The first 7 rows are patterns. Each new row is the sum of 2 different patterns, raised or lowered, with some noise. Before adding, each is slid sideways (what falls off one end comes back at the other) and multiplied by a number that may be negative. Names go in the order of the patterns.
In the rows, 128 means zero.
Some rows, each with the names of its patterns after it:
[153 145  95 135 139 117 138 122 108 162 111 134 149 145 119 145 124 158
 115 132 140 127 143 144 150 157 116  93 120 131 109 121 110 130 142 153
 148 142 101] => K_787
[123 117 161 121 133 108  97 141 147 146  99 152 116 102 147 153 126 102
 160 141 142 114 132 120 111 118 116 121 131 134 142 117 160 133 138 137
 127 140 140] => K_325
[109  78 129 116 104 129  92 151 158 141 118 164 143 113 123 167  94 143
 125 113 146 153 139 125 148 150 145 133 156 146 111 141 115  88 113  93
 162 153 110] => K_473
[163 146 138 128 139 106 119 124  95 145 142  88 120 157 118 113 131 143
 140 111 109 135 110 123 117 146 106 130 122 104  98 120 144 139 139 155
 160 117 118] => K_86
[132 147 134 163 147 141 123 120 130 136 128 118 141  82 152 153 130 140
 120 125 105 103 130 192 135 146 122 166 126 132 141 123 118 140 109 145
 125 125 169] => K_980
[145  87 129 131 115 132 116 118 125 172 128 103 109 122 114 127 158 109
 136 131 179 106 137  91 133 106 141 150 106 167 129 120 131 129 137 153
 135 135 183] => K_939
[103 109 108 146 129 116 172 110 123 117 139 145 171 160 147 119 155 126
 119  98 140 151 105 119 151  98 124 149 116 143 112 112  98 127 119 112
 146 113 164] => K_403

New rows. What belongs after each?
[179 108  95 155 168 108 116 123 127 119 128 127 148 143 111 118 145 109
 132  96 137 126 114 109 118 103 124 127 109 119 133 148 132  99 105 123
 155 113 158] => K_325 K_86
[171 138 210 117 117 123 119 138 170 148 157 165  79 131 141 146 113 163
 110 142 149 142 127 178 117 155 125 119 138 114 135  98 118 115 134 160
 170 140 147] => K_787 K_980
[ 86 139 161  89 142 149 144 134 109  70  79  91 116 121 114 130 177 113
 101 159 128 109 171 107 122 133 100 125 155 142 130 116 151 107 134  88
 140 132 128] => K_787 K_403
[143 139 137 186 184 146 165 181 210 140 154 112 151 136 163 159 145 150
 167 161 153 158 147 173 138 144 203 203 120 166 153 161 154 142 149 145
 185 164 114] => K_980 K_939
[121 152 136  85 129  87 180 131 116 118  81 139 131 130 146  87 109 133
 142  96 146 116 110 131 179 118 155  91 131 158 111 134 132 123 152 135
 112 185 124] => K_787 K_473
[128 118 120 172  92 138 100 140 113 115 102  94 149 103 101 106 114 139
 164 139 134 138 153  90  88 131 122 110 108 103  97 185 109  95 123 128
  96 134 137] => K_787 K_939
[113 115 141 110 119 126 159  93 140 119 128 143 114 129 132 168 146 174
 143 105 138 144 169 102 130 101 141 124 113 163 147 110 136 155 124 106
 140 120 145] => K_325 K_86
[140 136 199 173 109 111 111 164 119 185 149 131 117 197 152 118  93 127
 130 149 176 133 184 158 146 146 132 137 182 118 150 188 149 104 131 133
 135 159 104] => K_325 K_939
[135  96 134  96  91 134 120  97 124 153 130  88  86 123 126  79  87 104
 100 125 114 156 110  93 133 113  58 119 142 111 134 127 128 137  84 142
 143 131 106] => K_787 K_86
[ 96 112 135  87 109 121  55  90  62 146 138 118 107  65  94 108  85 102
  42 137 148 103  94 149 102  89 121 132  81 105  84  65 116 119  99 113
 110 148 106] => K_473 K_403
[143  97 117 121  58 118 133 131 136 123 138 129  90 112 198 136 146 109
 156  93 107 126  77 120 144  67 115 137 110 133 128 146 132 126 106 129
  93 103 113] => K_86 K_980
[106 102 108  60 112 137 131 123 133 128 102 111 103 121 149 117 117 113
 104 122 104 126  90  82 129 151 112 117 118 109 142  94 106  82 121 106
 137 127 114] => K_86 K_939
[146 160 160 167 185 133 151 191 147 128 134 150 108 129 116 112 170 177
 115 140 150 146 140 114 168 161 114 126 143 105 157 112 163 130 150 131
 133 108 150] => K_787 K_86
[125  81 105 128  97  83  50  86 108  93  97  82 116 128  92 108 126 116
 108 118 140  57 105  90  62  89 133 115  69  99 107 116  91 142 122  89
 136  69  54] => K_473 K_86
[147 120 138 122 139 111  80 149  75 114 130 133 118  93  80 100  83  44
 109 153  82  99 115 110 114 140 125  81 134 121 117 147 129  93 102 133
 102  92  68] => K_86 K_939
[152 102 149 141 137 148  90 129 155 118 140 207 148 173 148 184 105 140
 178 155 138 167 118 129 161 133 173 105 181 145 198 154 172 135 119 162
 118 134 144] => K_980 K_939
[155 128 196 191 155 188 162 135 144 113 115 201 127 207 168 174 126 115
 168 146 122 161  98 194 179 171 177 195 188 148 175 215 127 158 148 144
 174 176 156] => K_473 K_980
[122 141 111 118 114 106  88 118 126 109 112 104 128  58  78  69 145 129
  93 131  57 103  97  94 121 114 152 149 115 128 134 114  74 113 162  63
 115 124  78] => K_473 K_403
[122 134 141 165 122 143 177 153 137 120 174 165 116 175 173 144 150 152
 174 188 223 147 148 154 169 152 130 207 157 153 142 191 140 100 159 174
 157 158 154] => K_325 K_403
[ 84  93 120 108  67 108 101 103 118 116  92 117 170 112 152 104  76 113
 139 182  86 112 126 123 149 105 106 110 135  95 101 122 110  89 125  99
 107 125  98] => K_325 K_473
[166 178 178 148 116 179 158 125 144 154 119 143 132 106 179 140 112 150
 175 125 141 133 175 144 134 136 147 140 144 146 169 121 117 130 122 105
 139 139 157] => K_787 K_86
[114 173 160  62 143 140 151 124 103 148 149 160 163 113  99 145 107 145
 180 146 140 146 199  97 157  71 160 133 172 144 110 187  97 146 144 146
 133 148 101] => K_939 K_403
[167 132 131 159 177 136 142 135 140 131 161 152 140 174  99 149 191 152
 134 145 151 120 115 139 206 156 148 157 173 156 136 167 141 141 165 146
 163 132 133] => K_86 K_980
[122  58 156 141 126  86 104 135 108 124 152  96 174 150 150 127 133 145
 107 132 137  93 136 139 137 159 150 147 145 138 197 133 121 163 145 132
 149 148 125] => K_473 K_980
[ 89 138 132 101 116 129 164 137 129 149 114 108 152 164 176 144 143 142
 121 141 121  79 111 127  98 119 132 130 109 164  96 135 134 134 144 111
 115  98 132] => K_325 K_473
[ 84 122 109 102  86 125  99 101 107  98  83 107 115  97 106  71 114  62
 107 115  99 113  99 139 103  71  87 129 102 102 153  99 119  82  89 116
 144 115 116] => K_787 K_403
[111 151 147 123 114 130 125 157 142 157 131 145 123 192 152 167 125 129
 133 100 131 112 149 146  96 108 154 118  85 120 183 144 114 128 131 134
 144 130 117] => K_86 K_939
[169 133 187 138 185 135 139 141 101  84 133 162  75 150 148 129 101 167
 131 155 151 118 149 134 102 117 112 101 124  96 115 142 152 147 150 127
 162  80 106] => K_473 K_939
[ 81 147 133 111  86 134 107 117  98  84 115 107  71  93 120 102 103 121
 109 145  96  94 120  94 113 108 117  74 134  98  97  70  82 131 127 128
 107 138  87] => K_325 K_86
[117 172 144 125 135 106 141 130 155 130 134 169 137 139 180 145 124 160
 149 181 113 125 159 158 150 168 175 179 129 113 132 139 166 142 156 128
 129 151 137] => K_86 K_980
[122 149  86 130 109 108 159  99 124 151 156  93 151 114 158 147 124 116
 113 164 121 161 176  97  74 122 157  81 105 109 147 130 153 162 150 111
 155 136  93] => K_787 K_325
[126 154 153 143 160 138 178 113 138  99 164 141 131 182 124 139 147 170
 132 196 166 178 170 163 124 118 156 130 182 156 120 138 130 167 135 125
 150 144 124] => K_325 K_403
[120 100 121  90 130 145 156 144 145  95  86 110 142 220 121 145 131 150
 143 109 116 114 117 109  95 140 124  88 177 116 149 138 138 118 130 120
  97 112 121] => K_473 K_980
[160 160 126 144 136 110 141 163  74 131 160 117 128 127 138 163 136 100
 163 128 154 164 140 101 126 162  91 130 159 139 131 162 184 139 120 115
 189 153 156] => K_325 K_86
[121 124 113 139 138 102 140 134 149 143  98 130 133 144 134 164 124 117
 143 139 132 146 116 117 110 160 112 125 162 149 116 123  94 114 126 146
 115 167 158] => K_939 K_403
[ 91 149 142  88 116 136  94 111 124 104 130 144 142 113 114 117 119  96
 111 123 111  88  85  72  92  73 151 137 105 119  61  98 130 100  85  89
 141 131 115] => K_473 K_86
[ 75 159 179 138 159 100 109 119 121 162 193 147 166 120 191 116 104 132
 130  91 131 122 150  96 154 156 133 159 123 151 134 140 114 105 122 127
 110 105 159] => K_473 K_980
[127 132 106 134  97 114  83  90 130  57  51 106  30 120 133  75  97  36
  81  63  68  83  51 142 110 143  64 111  88  92  95 122 108  95  87  77
 120 139 145] => K_473 K_403
[143 126 110 135 149 155 134 152 166 163 161 130 171 172 153 190 143 126
 160 117 138 172 189 137 141 152 134 149 136 187 169 192 123 141 194 119
 139 160 175] => K_86 K_403
[ 95 119 108 116  79 109 130 123 104 110  88  91  91  93  97  59 125  88
 114 100 129  72  98 119  89 118  95  80  82 120  64 106 114  47  74 132
 119  72 100] => K_325 K_939
[117  93  74 112 155 108 102  62 131 129 136 144 129 145 110 166 135 100
  98 123  96 143 162 110 154 139 133 143 124 160 164 114 139 164  97  70
  95 155 134] => K_473 K_939
[221 139 143 136 165 146 169 150 141 180 166  88 146 145 126 175 132 139
 137 206 154 128 112 123 129 141 162 110 154 109 205 137 145 108 130 111
 142 145 124] => K_980 K_939
[114 130  89 102 133 118  82 137 109  93 120  91  90 109 113  86 101 103
  91 103 101 144 130 122 139 113 172  67 101 149 127 137 117 149 113 110
 134 109  87] => K_325 K_473
[123 128 121 113 116 121  57 129 145  95 114 156 107  80 134 120 125  66
 128 109 137 108 128 121  73 142  81  98  94 102 123 118  99 137 139  61
  91 179 129] => K_86 K_939
[170 127 184 162 152 175 173 119 153 182 128 174 201 152 134 167 198 141
 150 165 177 137 170 149 129 148 132 176 167 131 149  93 150 128 127 158
 113 162 181] => K_325 K_473
